There are 9 hidden switches. A switch that is on adds its own fixed numbers to the row, and there is some noise. The rows also spread widely along 11 directions, which tell nothing about the answers.
In the rows, zero is written as 128.
Known rows, each followed by its switches (1 for on, 0 for off):
[131 192  95 135 111 136 163 129  71  97 131 144 133 125 129  83 138 175
 137 117  96 109 132] | 1 0 1 1 0 1 0 1 0
[134 133 137 145 129 132 117 136 113 115 120 134 125 107 110 122 121 133
 133 111 108 142 145] | 1 0 0 0 1 0 0 0 0
[138 129 113 101 129  96 152 100 157  82 114 129 143 102 155 123 119  90
  78 158 138 139 168] | 1 1 1 1 1 1 0 1 0
[ 68 156 138 159  99 176 152  97 129  74 158 158 131 119 107 125 120 132
 118 122 110 182 145] | 1 0 0 1 1 1 0 0 0
[118 103 166 128 156 137 126 113 150 115 165 139  87  83 113 149  96 119
  83 115 147 133 138] | 1 0 0 1 1 0 0 0 0
[162 131 134 117 127 150 162 112  90 133 137 138 106  88 112 160 122 127
  94 110 157 167  93] | 0 1 0 1 0 1 0 0 0
[123 122 151 136 160 119 117  90 161 139 141 117  89  71 120 125  94  90
  96 131 147 157 137] | 0 1 1 1 1 1 0 0 1
[130 159 131 159 168 156 126 112  59 167 130 133  62  71  63 130  98 129
 138  89 127 163  81] | 0 1 1 0 1 1 1 1 1
[126 160 140  97 105 139 193 131  89  82 140 162 120 120 108 112  99 129
 153 116 131 120 124] | 0 1 1 1 0 1 1 0 0
[156 127 120 112 140 129 127 121  85 116 155 163  96 108 108 141 126 148
 101  84 136  92 136] | 1 0 0 0 1 1 0 1 0
[ 38 181 110 139 116 106  88  63 150 161 144 119 127 148 108 110  74 103
 145 135 146  89 111] | 1 1 0 0 1 1 0 1 0
[151 136  94 157 115 109 136 112 144 148 118 111 133  89 136 101 152 131
 101 153 119 167 143] | 1 1 1 1 1 1 0 1 1
[135 135 154 124 139 100 160 142 146  19  68 134 149  95 143  78 122  77
 131 173  81 162 188] | 0 0 1 1 0 1 1 1 1
[146 113 138 173  84 127 147 150 155 175 137 106 111  90 107  85 152 177
 146 153  93 168 114] | 1 0 0 1 1 1 0 0 1
[129 103 101 102 190  74 155 168 133  89  80 125 136  95 184 148 110  72
 103 129 127 134 152] | 1 0 0 1 1 1 1 0 0
[152 116 159 152 177 108 108 146 102  80 115 150  90  76 124  87 136 122
 144  87  86 133 168] | 1 1 0 0 1 1 0 0 0
[160  93 114 130  54 123 156 162 159 166 138 147 132 121  97 120 159 151
 149 150 121 141 152] | 0 0 0 1 1 1 0 1 1
[ 84 169 142 155 104 134 148 109 126 114 124 120 130 103 105  91 108 133
 155 137 100 164 114] | 1 1 0 1 1 1 1 0 0
[ 91 124 136 109 162 117 134 122 112  81 127 166 105 145 115 161 112  75
 110 124 128 122 148] | 0 0 1 0 1 1 0 1 0
[116 174 152 106 136  92 147  84 122  79 139 104 134 156 162  90 156 141
  81 185  74  97  96] | 0 0 1 1 1 1 0 0 0
[ 97 199 145 149 152 109  86  82  70  93  79 121 137 131  94 112 111  93
 147 122 104 131 110] | 0 1 0 0 0 1 1 1 0
[121 150 103  93 121 141 142  96 146  90 127 140 152 119 136 144  80  86
  98 130 153 137 171] | 0 0 1 0 1 0 0 0 0
[133 147  77 147 102  91 122 132 112 130 112 144 177 159 138 140 147 125
 135 118 131 105 183] | 1 0 1 1 0 0 1 0 0
[199 100 183 100 128 102 169 134  96  86 130 142 111 113 115 150 153 126
  86 151 127 135  99] | 0 1 0 1 0 0 1 0 1

New rows, each followed by its switches (1 for on, 0 for off):
[113 131 136 154 149  94  94 126 127  98 123 149 121 113 103 113 112 105
 134 120 112 103 190] | 1 0 1 1 1 0 1 1 1
[111 128 132 146 116 127 118 120 135 128 126 130 136 121 103 137 109 117
 128 121 124 147 143] | 1 0 0 0 1 0 1 0 0
[142 191  96 125 155 148 127 103  62  77 130 153 128  85 126 121  89 127
  97  87 144 107 162] | 1 0 1 1 0 0 0 1 1
[184 116  94  93 110  96 189 140 163  99  78 105 165  99 178 104 121  99
 101 176 126 164 152] | 0 0 1 0 0 1 1 0 1
[145 132 107 154 152 122 115 115 125 163 130 121  94  72 113 125 105 126
 102 109 153 128 140] | 1 0 1 1 0 1 0 1 1
[113 140 138 156 116 122 118 116 157 124 113 122 131 123 122  89 125 115
 147 139 102 152 162] | 0 0 1 0 0 1 0 0 0
[136 138 113 143 159 109 126 130 106  88 115 144 123 104 138 122 147 121
 100 116 104 132 173] | 1 0 1 1 1 1 0 1 0
[149  87  85 151 126 123 144 182 132 135 122 168 112  81 127 126 134 124
 145  95 141 141 189] | 1 0 0 1 0 1 0 1 1
[109 171  83 157 115 151 117 130  84 159 129 147 144 131 111 145 127 140
 152  88 138 131 136] | 0 0 0 1 0 0 0 0 0
[115 176 100 104 100 136 121  46 154  89 141 129 169 142 140 121 100 107
  75 150 154 110 171] | 0 0 1 0 0 0 0 1 0
[113 142 139 102 109 115 144  77 164  31 126 149 154 132 129 105 110  82
  93 167 115 136 187] | 0 0 1 0 1 1 1 1 1
[ 99 123 127 153 167 125 118 117 139 112 141 147 102  97 118 132  98 107
 106 109 145 124 175] | 1 0 1 1 0 0 1 1 0
[129 164 120 141 105 123 115 128 104 103 123 139 151 139 119  96 167 159
 139 136  80 114 156] | 0 0 0 1 1 0 0 1 0
[ 68 156 110 163 166 115 112 147  93 172 122 138  84 125  99 125  97 107
 171 109 128 107 110] | 0 0 1 1 0 1 0 1 1
[ 60 179 118 147 135 113 120 132 146 136 122 117 115 113 115  48  86 131
 193 135  88  93 154] | 0 0 1 1 1 1 1 1 0
[ 85 149 189 154 144 145 136 118 151  94 132 106 100  71 100  83  76 128
 137 142  95 161 124] | 1 0 0 1 1 0 1 0 0
[134 145 121  95  98 132 169 133  85 151 162 161  94 124  86 133  79 141
 159  90 157  93 108] | 1 1 1 0 1 1 0 0 0
[108 128 105 185 128 114 101  63 183 158 150 106 139 118 140 134 172 123
  56 168 127 175 154] | 1 1 1 1 1 0 0 1 0
[156 131 145 157 109  76  71 109 137 178 121 107 116 133  88  95 146 144
 142 143 105  95 143] | 1 1 1 0 1 0 0 1 0
[131  73 133 109 161  56 153 141 153 158  96 109 109 127 151 184 137  72
  76 178 163 143  83] | 1 1 0 1 0 1 0 1 0
[132 124 119 111 106 159 173 106 183  96 151 129 122  57 140  97  93 133
  86 142 141 158 164] | 1 0 0 1 1 1 0 1 0
[129 135 112 126  61 139 130 101 138 126 175 161 149 138  92 134 133 160
 112 118 146  98 171] | 1 0 0 1 1 0 1 1 0
[138  95 180 188 173 106 103 168  83 133 130 156  55 100  62 124 163 146
 147  93  77 132 146] | 1 0 1 1 1 1 1 1 0
[ 88 213 107 145  53 154 116  96  93 133 138 146 158 140  70 101  80 151
 177 116 140  97 136] | 1 0 0 1 0 0 0 1 1
[ 69 140 200 142 118 123 139 104 154  66 153 142 100 131  99  93 103 116
 133 154  90 133 145] | 1 0 1 1 1 1 0 0 0
[164 131  92  82 149  87 129 102 168  70 122 134 141  72 175 100  87  92
  71 131 153  85 213] | 1 0 1 1 1 1 0 1 1
[144 120 120  97 108  82 131 133 109 128 130 143 139 162 115 154 132 131
 114 135 134  70 125] | 1 0 0 0 1 0 1 1 0
[130 129 125 154 113 121 128 109 132 115 127 138 124 117 123 102 149 137
 122 135 116 148 143] | 1 1 0 0 0 1 0 1 0
[148 134  94 170 140 119  90 120 128 171 150 131 115 114 132  93 166 160
 137 102 104 120 171] | 0 1 1 0 1 0 0 0 0
[ 71 129 144 115 113  90 145 116 151 105 141 149 110 166 118 104 116  93
 149 173 113 105 126] | 0 1 1 0 1 1 0 1 1
[ 80 126 138 143 166 104 111 140 118 197 117 112  72  95  83 159  63  90
 140 120 157 121  75] | 1 0 0 1 1 1 0 1 1
[113 147 138 106  96 130 159 142 117  88 148 155 123 130 110 108 111 151
 141 132 114  93 142] | 1 0 0 1 1 0 0 1 0
[ 90 124 151 140  97  96 133 149 124 192 110 124  94 151  51 136  76 110
 185 140 141 111  90] | 1 0 1 0 0 1 1 1 0
[ 77 102 117 131 134  95 139 159 151 119 108 154 122 128 120 155 104  70
 139 143 142 139 152] | 1 0 0 1 1 1 0 1 1
[127 110 111 153 139 119 127 139 167 142 127 126 111  74 125 110 106 116
 118 136 132 144 178] | 1 0 1 1 1 0 0 1 1
[ 95 161 101 144 131  92 115 111 155 159 103  98 127 112 131  75  98 112
 153 150 115 121 136] | 1 1 1 0 1 1 0 1 0
[100 133 112 149 188 103 117 146 107 162 105 114 108 108 135 146 126 104
 130 114 114 138 105] | 0 0 0 1 1 1 1 0 0
[120 175  62 113  82 107 151  95 109 105 116 152 178 139 124 140 113  99
 121 134 151 124 161] | 1 1 1 1 1 1 1 1 1
[118 157 107 149 123 147 112 112 108  72 164 177 126 102 123  87 143 163
 125  82 102 102 203] | 1 0 0 1 1 1 0 1 0
[106 170  88 117  83 141 155 107 122 110 124 147 166 128 108 138  77 114
 130 124 161 123 169] | 1 0 1 1 0 0 1 1 0
[147 142 103 130 117 151 171 139  91 133 138 148 101 103 111 118 117 158
 125 108 131 135 123] | 1 0 1 0 0 1 0 1 0
[120 115 155  91 111 131 183 129 134 127 156 132  99 139 123 136 120 138
 109 156 123 128  72] | 0 0 0 0 1 1 0 0 0
[ 92 105 144 124 109 138 143 135 160 111 159 166 106 125  97 133  74 105
 148 114 148 123 178] | 1 0 1 0 1 0 0 0 0
[ 90  80 122 150  79  99 176 154 204 181 137 117 121 132 130 117 157 131
 139 196 122 171 111] | 1 1 0 1 1 1 0 1 0
[131 182 167 166 129 122 129 104 121 126 115  85 107  72 111  44 119 160
 144 146  67 159 109] | 1 1 1 1 1 1 0 0 0
[163 131 124  89 131 114 151 105 106 128 156 136 111  97 133 144 112 137
  85 109 159 102 109] | 1 1 0 1 1 1 0 0 0
[126 127 154 148 114 166 132 109  83 125 171 177  78 105  57 167 109 139
 107  89 161 137 117] | 1 0 0 1 0 1 0 1 1
[135 101 149 138  82 149 144  95 138 111 160 182 103 119  59 149 116 103
 123 118 160 161 166] | 0 1 1 0 0 1 1 1 1
[ 78 218  87 133  86 162 121  18 161  91 107  95 195 122 143 106  94 100
  77 172 139 175 136] | 0 0 0 0 0 1 0 1 0
